All groups share one centre, and each spreads out both ways along 9 directions, with some noise.
In the rows, zero is written as 128.
Known rows, each followed by its group:
[110 173  86 196  84 122 136 168 108 165 150 106 154 166 140 117] | (4)
[ 66 136 149  75 145 185 137 198 133 142 129 117 149  60 124  60] | (3)
[151 137 153 109 150 139 158 107 185 156 118 168 137  92 117 156] | (2)
[133  83 116 114 128 104 115 115 115 171 112 113 136 154 136 170] | (1)
[143 124  93 155 174 104 119 137 113 119 115 131 153 147 117 111] | (4)
[115 139  83 161 154 117 103 170 145 120 150 133  97 150 122  67] | (0)
[113 130 167 108 134 120 141 136 167 113 125 174  59  93 122 148] | (0)
[146 132 159 143  51 155 167 182 120 176 166  81 164 149 104 104] | (6)
[104 129  83 146 149 103 112 185 105 141 125  98 134 144 138  91] | (5)
[ 79 149  88 160 131 107 106 131 140 130 141 103 172 128  38 142] | (0)
[ 77 136 130 137 155 159  99 177 143 135 162 138 137 135 104 105] | (0)
[135 159  93 175 148 100 147 182 108 126  92 136 155  96  91 106] | (5)
[ 86  81 119  75 121 133 107 107 156 153 148 124  77 137 141 116] | (5)
[113 125 124 104 168 150 140 133 169 124 154 128 141 121  83  75] | (1)
[150 112 172 121 111 128 141 105 128 118 117 156 124 115  78 173] | (5)
[133 176  85 184 120 132  63 138 133 128 137  95 154 113 147 156] | (6)
[149 159 110 121  63  92 165 106 151 123 107  75 111  68 110 129] | (0)
[ 99 157  90 174  78 101 128 154  86 117 126  65 174 136  61 110] | (2)
[124  95 124  99 143 110 128 177 150 163 110 111 108  95 107 115] | (1)
[ 71 140 122 102 168 104 178 152 133 145 102 137 135  98 137 126] | (5)
[167  89 130 108 120 125 114 138 124 143  86 139  89  79 144 137] | (2)
[100 109 128 129 104 151 174 159  92 209 113 143 201 139  98 133] | (0)
[150 122 136 143 129 107 114 166 118 124 120  98 139 122  81 141] | (2)
[142 119  77 159 158  78  87 163  63 125  70  89 161 117 163 150] | (6)
[111 146  94 162  59 108 154 143 112 171 143  85 160 160 126 130] | (4)
[ 93 188 116 162  76 128 151 149 131 132 137 119 116 107 153 124] | (1)
[102 125  99 118  72 108 143  72 109 122 136  85 141 141 103 131] | (2)
[ 79 146 128 102 109 113 175 174 147 196 131  76 155 108 161 139] | (3)
[107 137 156 104 150 152 157 160 147 144 115 160 123  86 132 109] | (5)
[ 75 154 152  88 168 149 122 125 176 100 174 103 138 127 119 116] | (1)
[114 110 147 115 168 153 169 155 102 129 150 140 178 186 102  67] | (0)
[120 128  77 165 102 119 130 100 131 159 147 130 158 176  80 124] | (4)
[123  80 131  95 126 102 149 155 115 154 101 106 138 111  62 119] | (1)
[ 97 145 103 120 112 115 111 123 126  96 113 107  84  85 141 115] | (6)
[160  86 144 110 136 105 141 114 128 126 125 115 123 158 101 137] | (3)
[ 16 164 138  69 149 101 193 133 159 134 125 110 127  95 128 131] | (5)
[128 174 104 146 115 132 120 131 145 105 142  96 138 103 123 101] | (6)
[ 86 123 157 107  87 162 137  98  91 148 152 126 134 171 188 149] | (3)
[118 109 164  93 182 160 113 116 147 112 162 128 158 160 109 123] | (1)
[130 144 109 174  51 138 144 129 109 206 113 155 143 114 155 176] | (2)
[114 146  73 137 112  96  86 114 153 117 114 113  69  85 136 130] | (4)
[140 117 112 109 145  71 176 158 119 157  72 118  97 102 186 134] | (6)
[136  95 121  78 178  81 130 140 126 144 115  44 153 139 166 149] | (3)
[172 124 128 129  91 174 102 166 159 175 151 113  99 112 208 107] | (5)
[161 142  81 165 159  65 135 157 167 155 104 110 142 113  83 144] | (6)
[ 65 156 100 137 106  49 166 108 121 128 118  89 138 141  88 177] | (5)
[135 132  78 152 128  75 116 157 132 125 100  83 133  95  73 112] | (3)
[102 167 155 128 103 160 163 165 131 119 142 138 115 105 141  85] | (4)
[139 118  92 102 179  79 143 132 158 128 109  92 119 123 144 108] | (2)
[151 108 177  90 143 135 189 172 118 134  89 175  95  92 150  98] | (0)
[160 124 129 138 115 114 184 151  76 156 108 128 146 166 204 115] | (4)
[167 151 106 156 126 146 149 155 160 134 121 170 107  86 116  64] | (1)
[ 38 165 129 137  79 148 124 170 126 137 164  93 138 116  98 119] | (1)
[ 97 106 179  84  97 167 150 115 120 132 154 134 119 143 131 127] | (3)
[125 124 135 129 163 132 129 178 131 109 122 161  92 107 107  74] | (0)
[117 145 151 108  53 182 158  75 133 113 178 128 113 148 141  82] | (6)
[137 116 169 107 133 170  79 119 144 116 164 100 137 132 137 151] | (0)
[130 144 180 145  97 161 145 203 115 167 146 145 122 136 182 143] | (4)
[146 119 103 150 142 146 148 149 108 141 122 174 142 149 126  51] | (3)
[140 133 101 143 129 135  77 142 115 133 135  65 181 124 124 132] | (0)
[ 99 111 129 140  99 160  71 111 159 142 163 175  82 135  96 147] | (4)
[108 115  67 157 168  89 100 118  81  91 132 117 119 207 144  94] | (4)
[123 112  95 136 148  92  92 138 115 127 115  77 151 140 102 148] | (1)
[ 85 157 117 127  93 110 172 169 167 184 133 102 121 107 139 140] | (3)
[152 162 122 173 111 122  92 104 142 121 120 142 134  94  89 191] | (2)
[135 110 123 121  63  94 150 181 132 191 101  78 116  86 121 152] | (2)
[135 115 111  94  98 112 150  66 160 151 140  90 127 138 135 147] | (5)
[163 157 189 134 150 134 175 157 175 167 117 168 141  94 146 190] | (3)
[140 119 133 137 153 135 113 141 117 149 109 153 145 129 152 163] | (6)
[168  98 107  98 141 104 119 124 138 117  78 115  99  61 112 119] | (2)
[102 161 163 160 101 155 134 204 100 134 158 123 130 157 159 112] | (4)
[141  77 165  90 120 131 170 185 130 171 102 145 122 100  80 105] | (1)
[152 127 162 130  77 195  99  81 128 114 160 158 112 131 152 136] | (6)
[128 104 118 149  49 127 128 134 129 187 161 108 126 173 110 149] | (6)
[176 146 119 164 191 114  97 182 153 125  90 153 130  72 106 143] | (2)
[114 164 105 171  93  78 153 135 129 143 104 121 133 112  95 167] | (5)
[125 144 149 121 107  91 154 114 167 125 146 101 107 141 115 178] | (3)

New rows, each followed by its group:
[129  96  60 143 112  77 131  68 132 155 110 133 122 155  85 144] | (5)
[ 84 104 158  66 106 135 176  99 140 154 143 122 142 133  97 135] | (1)
[141 114 130 134 166 106 123 142 135 117 140 147  84 169 171 116] | (0)
[149 145 132 141 174 110 114 192 158 129  98 127 129  57 107 146] | (6)
[127 125 148 178 112 164  91 172 143 182 162 175 141 157 105 166] | (4)
[ 87 125 121 120 107 163 152 120 140 151 156 143 155 141  76  80] | (1)
[ 80 159 140 127  99 120 136 140  98 152 108  80 198  93 116 196] | (3)
[113 118  57 154 178  70 109 127 117 140 126  96 166 184  98 130] | (4)
[157 110 101 149 109 109 110 192  87 129  76  98 127  64  84  96] | (2)
[130 183  73 200 121 150 122 130 141 120 145 171 145 123  79  73] | (4)
[132 104 171 118 129 138  96 106 133 150 124 146 137 121 125 225] | (0)
[167 103 156 107 140 147  89 139 106 140 136  84 151 148 205 157] | (0)
[133  77 155  95 113 156 167  89 144 184 138 172 143 158  98 145] | (4)
[115 118 109 143 145 108 110 146 122 143 120 125 153 135  90 144] | (6)
[131 105 115 110 155 134  98 157 170 147 129 126 105  91 100 101] | (1)
[134  83 119 138 143 126  70 114 109 110 126 155  88 157 131 142] | (4)
[107 114 146 121 160 152 107 132  78  88 118 136 170 128  73 108] | (6)
[121 122 141 122  65 120 115 150 140 147 118  98  94  79 107 160] | (2)
[122 105 124  84 137  86 148 174 197 144 140  77  74 103 108 103] | (3)
[115 127 130 137 124 120 122 118 136 143 130 144 143 129  82 159] | (0)
[106 138 138 166  84 159  66 181 136 186 152 123 123 112 161 187] | (6)
[117 106 160 113 129 158 125 188  87 185  85 132 175  79 140 163] | (0)
[129 136  72 143 144 122 129 174 158 142 130 122 131  95  70  44] | (1)
[171 119  87 185  85  66 134  90 113 142 120 130 105 186 121 162] | (3)
[129 114 162 128  87 129 132 137 114 155  98 132 147  81  72 190] | (3)
[ 53 153  84 112 148 107 111 132 182 115 141 109  91  94 114 106] | (4)
[ 67 148 138 119 137 142 125 160 174 133 185 141  75 158 168 101] | (0)
[116  48 104  94 135 131 108 147 138 208 128 122 140 145  78 124] | (1)
[163 108 123 126  94  84 172 175 117 170 103  91 119 123 129 122] | (6)
[169 158  89 181  74 124 164  74 107 127 102 176 131 125 127 115] | (1)
[ 89  82 152  69 179 129 110 155 116 124 122 118 103 137 167 126] | (5)
[107 116 139 120 107 138 172 151  92 191 103 128 196 115 105 153] | (0)
[198 105 127 133 126  99 158 140 127 121  90 161  63 118 165  95] | (0)
[111 124 134 146  54 117 109 148 111 130 139  80 123 122  83 160] | (2)
[129 129 165 138  59 149  85 170 130 128 129 115  71  73 129 166] | (4)
[ 85 150 101 111 158  92 123 150 116  67 115  88  88 105 154  79] | (4)
[ 91 103 141 106 101 184  63 160  73 113  95 126 136  38  93 122] | (3)
[155 191 110 142 156  85 139 123 157  68 106 105 107  80 153 121] | (1)
[176 119 113 159 147  94 131 100 122  88 122 135 127 166  82 112] | (3)
[119 131 116 135 124 128 125 161 114 160 118 106 159 123 135 132] | (0)
[167 125 146 122 160 131 126 152 116 130  84 156 120  88 182 149] | (6)
[138  94 151 120  87 166 116 136  92 150 109 173  88 118 175 130] | (2)
[ 55 132 168  61 124 124 150 119 155 115 141  83 123  95  92 149] | (1)
[128 132 123 127 155  91 166 179 121 119  82 155  90  90 131  97] | (0)
[157 139 176 128 172 196 110 137 118 103 134 171 178 108 116 129] | (6)
[193  82 166 105 168 128 168 130 105 156  92 158 156 140 141 150] | (4)
[144 141 107 146 147  93 142  91 135  77 156 117 120 196 111  91] | (3)
[171  65  82 117 134  94 122 144 139 186  81 132 109  95  91 120] | (1)
[156 143 107 167 159 139 159 141 112 113 121 173 171 153  95  67] | (3)
[186 132 139 140 113 154 146 142 134 156 123 141 153 114 134 113] | (5)
[ 74 120 149 140 141 109 179 162  89 139 112 178 148 155  72 128] | (5)
[118 156  60 170  92  98 151 175 140 147  98 131  98  76  95  68] | (0)
[212 111 126 136 108 119 122 108 130 156 106 120 132 122 169 167] | (5)
[175 141 119 162 138  86 129 111 146 128 117 133 116 157 158 177] | (3)
[167 116 158 107  86 116 185 117 129 158 100 136 102 107 169 149] | (0)
[ 42 199 103 148  65 169 156 118 155 139 184 131 134 129 114  83] | (1)
[125 118 161 150  45 143 162 111 119 154 137 177 109 141  77 158] | (3)
[181 113 115 120 159 103 120 107 158 131  86 138 125  77 106 160] | (2)
[161  98 155 137 140 102  84 118  76  96  93 113 147 128  98 196] | (1)
[ 97 152 135 120 127 144 180 158 161 132 156 145 122 129 102  63] | (3)
[ 94 162 132 152 102 157 107 117 112 104 139 150 122 117 150 131] | (3)
[107 127 110 115 135 142  81 101 159  98 133 130 119  76  62 121] | (1)
[ 59 165 121 123 138 121 139 187 135 107 143  80 139 107 103  82] | (5)
[145 143 131 117  69 121 195 123 153 137 118 130  90  90 113  89] | (0)
[146  96 112 117 100  97 152 104  95 116 111 108 119 151  99  98] | (6)
[131  81 149 103 120 155 169 132 115 175 138 160 163 161  87 101] | (1)
[172 125 145 134 110 154 170  92 134 148 151 150 165 176 109 110] | (6)
[150 137  60 185 111 107 142 159 118 183 111 131 142 135 137 100] | (5)
[170 108  87 148 125 138 129 158 114 177 134 118 150 160 173  85] | (5)
[ 80 140 143 120 122 155 108 102 128 114 164 121 153 152 105 139] | (1)
[187  64 122 121 207  90  92 166 117 145 104  99 155 154 129 143] | (1)
[101 125  75 122  97 102 134  87 106 131 124  98 114 148 169 119] | (2)
[120 144 138 142 163  88 146 139 170 155 166 102 145 190 142 180] | (2)
[ 92 128 114 167 143 141 102 140 124 137 177 142 166 196  63 111] | (4)
[177 135 101 142 159 119  96  76 146  90 112 144 126 112 125 137] | (1)
[ 51 133  87  99 109 143 154 137 179 169 160 123 101 111 124  62] | (5)
[202  76 136 126 143 157 113 134 116 164 107 169 119 128 159 123] | (5)
[150 128  91 143 110  94 108 108 146 105 118 109  90 106  88 123] | (6)
[151 111 142 112 154 115 142 128 108 115 124 105 150 156 135 120] | (0)
[207  89 169 106 176 100 145 125 110 107  79 139 133 119 126 153] | (1)
[169  80 111 106 155  94 118  91 133 133  89 124 141 113  78 156] | (4)
[ 89 116 116 125 135 120 114 140 111 123 141  89 170 142  71 124] | (1)
[125 134 117 112 123 139 169 125 158 130 128 149 124  96  76  66] | (1)
[114 126 121 128 137 126 113 137 136 116 131 137 104 122 126 117] | (4)
[142 146  86 126 190  84 170 120 182 171 115 129 145 133 176 140] | (2)
[ 96 100 169 136  61 157  82 156 122 122 179 133  75 158  86 135] | (5)
[135 163  78 115 134  82 172 103 155 159  97  74 152  96 172 149] | (5)
[208  90 135 145  93 133 159  93  75 155  95 163 153 157 133 134] | (4)
[ 90  87 142  38 161 128 150  99 189 147 148 104 125 120  98 123] | (1)
[117 145  76 146 155  97 194 136 142 191  62 205 137  79 134 130] | (5)
[125  95 149  78 209  99 159 153 114 117 109 104 164 143 120 115] | (4)
[178 134 103 140 106 123 131 120 156 167 107 129 118  89 172 150] | (5)
[ 57 119 123 115 109 124 113 121 150 130 155 125 111 136  50 121] | (6)
[139 114 118 140 132 161 148 156 108 141 135 147 176 138  56  54] | (0)
[ 91 112  94 124  87 156 108 149 109 141 136 133  85 119 148  60] | (3)
[122 120  67 143 104  50 152 145 114 179 105  48 153 141 121 151] | (3)
[103  98 117 129 127 118 110  92 145 157 130 173  95 146 127 171] | (6)
[155  84 177  98 146 144 187 173  88 167  82 184 131 120 166 126] | (0)
[132 134  69 159  83  96 140 144 126 189 120 102 122 149 175 130] | (0)
[ 99 138 103 132  84 107 116 115 103  96 131  72 134 124  80 115] | (2)
[154 105 112 117 135  93 183 161 181 162 145 128  85 149 107  65] | (3)
[ 94 155  93 156 105 110 151 147 104 141 143 113 124 171 183  97] | (4)
